There are 4 ways to turn a row about zero (a turn may also mirror it). The second row of each pair is the first, turned, with some noise. The first 36 pairs use one turn. New pairs use 2 turns, one after the other, and a turn may come again.
In the rows, zero is written as 128.
Known pairs, each followed by its turns in order:
156,159,124,95,154,81,170,79
155,145,148,97,96,140,207,89 -> Sek

98,97,161,97,149,119,117,102
182,125,138,133,111,120,114,167 -> Lefo

134,96,81,131,122,141,120,102
106,145,175,133,110,145,115,156 -> Sek

150,153,112,92,107,78,102,138
148,82,142,99,171,159,116,141 -> gesi

159,147,173,149,100,104,126,93
136,155,166,163,89,103,149,134 -> Vuli

147,166,168,126,118,162,175,87
155,166,84,101,78,135,131,91 -> Sek

138,113,171,172,96,122,117,169
128,104,203,113,125,122,128,124 -> Vuli

105,89,176,89,100,112,141,160
158,80,167,142,90,85,129,145 -> gesi

169,88,79,104,87,157,146,145
150,158,108,79,133,110,54,128 -> Vuli

130,128,164,126,106,116,144,88
141,98,159,108,110,114,101,121 -> Lefo

161,95,81,85,117,123,141,162
136,100,95,119,128,121,108,198 -> gesi

101,122,125,95,113,98,100,135
151,137,147,169,101,145,117,126 -> Lefo

168,151,146,164,128,129,141,123
120,130,127,159,127,168,110,108 -> gesi

133,99,107,125,147,172,138,145
130,155,93,124,169,131,132,152 -> Lefo

144,131,100,106,148,106,167,126
147,108,150,134,101,135,167,120 -> Sek

114,173,116,88,102,94,105,104
69,147,100,114,136,135,180,129 -> Sek

117,176,170,89,122,149,128,109
106,87,147,133,124,143,181,101 -> gesi

131,94,154,140,129,141,132,162
140,87,155,101,128,126,116,126 -> Vuli

79,168,129,112,96,154,137,107
74,145,108,134,114,142,135,185 -> Vuli

95,84,126,92,123,176,120,154
117,104,104,121,90,65,148,147 -> gesi

135,79,167,152,166,99,78,120
119,140,172,86,92,118,72,103 -> gesi

87,166,124,137,133,110,94,89
121,151,158,96,172,127,161,89 -> gesi

163,144,142,136,101,167,95,158
120,122,173,148,143,112,76,145 -> Vuli

121,102,158,153,150,115,99,118
145,139,150,105,171,117,111,131 -> Sek

144,169,174,104,133,153,121,89
137,132,129,201,112,122,125,161 -> Vuli

122,139,145,158,104,109,172,172
77,145,167,99,120,143,143,138 -> Lefo

148,174,128,110,127,101,107,147
128,165,147,157,176,135,138,125 -> Vuli

175,98,131,176,86,158,138,85
105,111,85,78,129,106,68,110 -> Lefo

143,177,91,126,115,134,174,164
80,142,151,136,183,142,154,97 -> Lefo

121,128,168,156,139,129,101,173
160,120,119,120,94,118,109,80 -> gesi

125,116,79,80,152,140,144,100
141,139,152,138,93,159,172,174 -> Sek

90,113,139,122,87,146,133,83
107,144,116,74,99,142,107,152 -> Sek

165,168,98,174,124,98,86,155
82,112,94,151,93,134,168,81 -> Lefo

166,176,152,140,110,142,173,122
139,163,158,165,90,163,102,146 -> Vuli

128,134,156,140,175,130,166,133
188,125,124,119,123,109,140,112 -> Sek

87,135,149,176,93,95,112,79
124,72,142,107,72,159,100,122 -> Lefo

New pairs, each followed by its turns in order:
113,113,126,159,178,176,91,163
128,141,153,175,185,90,123,85 -> Sek Sek

115,133,120,140,107,153,141,123
135,145,133,129,109,162,122,124 -> Vuli Lefo

109,146,88,139,124,178,110,148
153,156,133,165,81,124,134,152 -> Lefo Sek

175,176,112,140,87,118,116,160
72,154,93,99,116,126,93,143 -> gesi gesi

152,174,91,111,147,141,111,133
77,92,136,101,147,151,135,121 -> Sek Lefo

124,83,168,80,89,146,79,118
108,77,85,138,172,148,79,143 -> Sek Vuli

119,145,156,164,101,154,129,99
162,125,144,152,139,83,118,105 -> Vuli gesi

134,140,135,152,139,92,155,126
138,146,159,114,108,138,116,161 -> Lefo Lefo

117,166,122,119,99,160,82,124
100,126,124,157,120,68,138,158 -> Sek Sek

151,93,171,122,160,126,145,143
179,116,117,159,126,111,95,107 -> Sek Vuli

96,146,98,169,159,117,173,102
147,128,105,152,132,188,177,100 -> gesi gesi

84,127,97,164,150,172,144,104
107,121,106,129,91,73,176,117 -> gesi Sek

139,129,122,114,104,159,138,84
101,145,135,134,130,126,106,168 -> Sek Vuli

120,111,144,160,177,100,154,103
141,155,112,114,69,108,104,140 -> Vuli Vuli

122,129,154,88,173,170,139,145
107,136,78,118,111,109,85,140 -> Vuli gesi

126,145,91,144,159,169,177,163
137,128,137,137,180,145,176,186 -> Lefo Lefo

135,99,120,83,167,118,132,105
143,181,168,127,126,152,132,125 -> gesi Lefo

125,83,122,86,162,140,147,78
76,134,98,173,148,115,92,113 -> Vuli Lefo

113,120,123,91,167,110,91,111
171,157,171,142,140,123,126,130 -> gesi Lefo

100,91,166,150,81,126,142,138
107,129,162,97,158,102,119,78 -> gesi Sek

135,132,119,149,147,124,127,108
131,109,151,122,129,133,125,143 -> Lefo Sek

86,93,99,124,119,98,124,100
128,125,86,121,120,88,92,91 -> Lefo gesi

142,124,93,137,116,150,153,134
151,159,90,112,139,130,118,128 -> gesi gesi

86,154,115,100,92,166,93,85
142,112,58,112,155,72,107,110 -> Lefo Lefo

79,98,99,166,84,96,113,170
167,134,167,83,93,66,110,120 -> Sek gesi

173,177,135,112,87,171,175,139
114,202,78,169,122,93,101,135 -> gesi gesi

143,177,135,134,148,98,86,117
113,115,136,148,83,162,160,95 -> Vuli Vuli

172,114,154,119,164,144,147,147
146,173,143,141,113,155,114,90 -> Sek Sek

140,170,142,86,145,94,93,78
161,71,94,135,108,143,128,182 -> gesi Vuli

142,91,83,89,131,95,86,121
150,86,123,67,95,119,130,153 -> gesi gesi

86,93,143,98,166,102,125,128
129,135,116,144,101,136,118,201 -> Vuli gesi

127,117,142,168,145,110,128,85
125,89,162,115,129,159,155,125 -> Sek gesi

126,96,174,175,105,87,156,109
168,122,98,149,151,79,155,168 -> Sek Vuli

119,155,147,154,137,154,166,159
124,132,135,125,174,133,81,151 -> Sek gesi

150,78,162,168,112,147,110,143
123,186,119,138,182,142,118,138 -> Sek Sek

173,104,162,149,155,172,176,89
124,118,127,80,103,218,128,109 -> gesi Lefo

156,95,100,92,136,102,157,135
116,120,123,183,81,107,126,130 -> Sek gesi

84,166,111,91,174,99,166,160
203,105,114,117,117,95,92,90 -> Lefo Sek

134,109,153,105,105,138,131,172
129,89,121,106,89,133,103,124 -> Vuli gesi

169,126,88,107,155,137,138,172
133,195,132,159,147,145,139,136 -> Vuli Sek

135,142,163,156,177,95,116,178
109,167,165,102,108,174,88,147 -> Sek gesi

85,118,164,81,99,99,100,154
145,97,162,82,148,182,133,106 -> gesi Sek

81,162,98,82,147,142,165,142
161,163,126,102,113,191,93,132 -> gesi Vuli

103,169,178,102,130,97,113,125
146,156,74,113,149,161,131,112 -> Sek Vuli

100,157,116,116,172,170,161,131
135,182,171,104,133,134,97,108 -> Sek Vuli

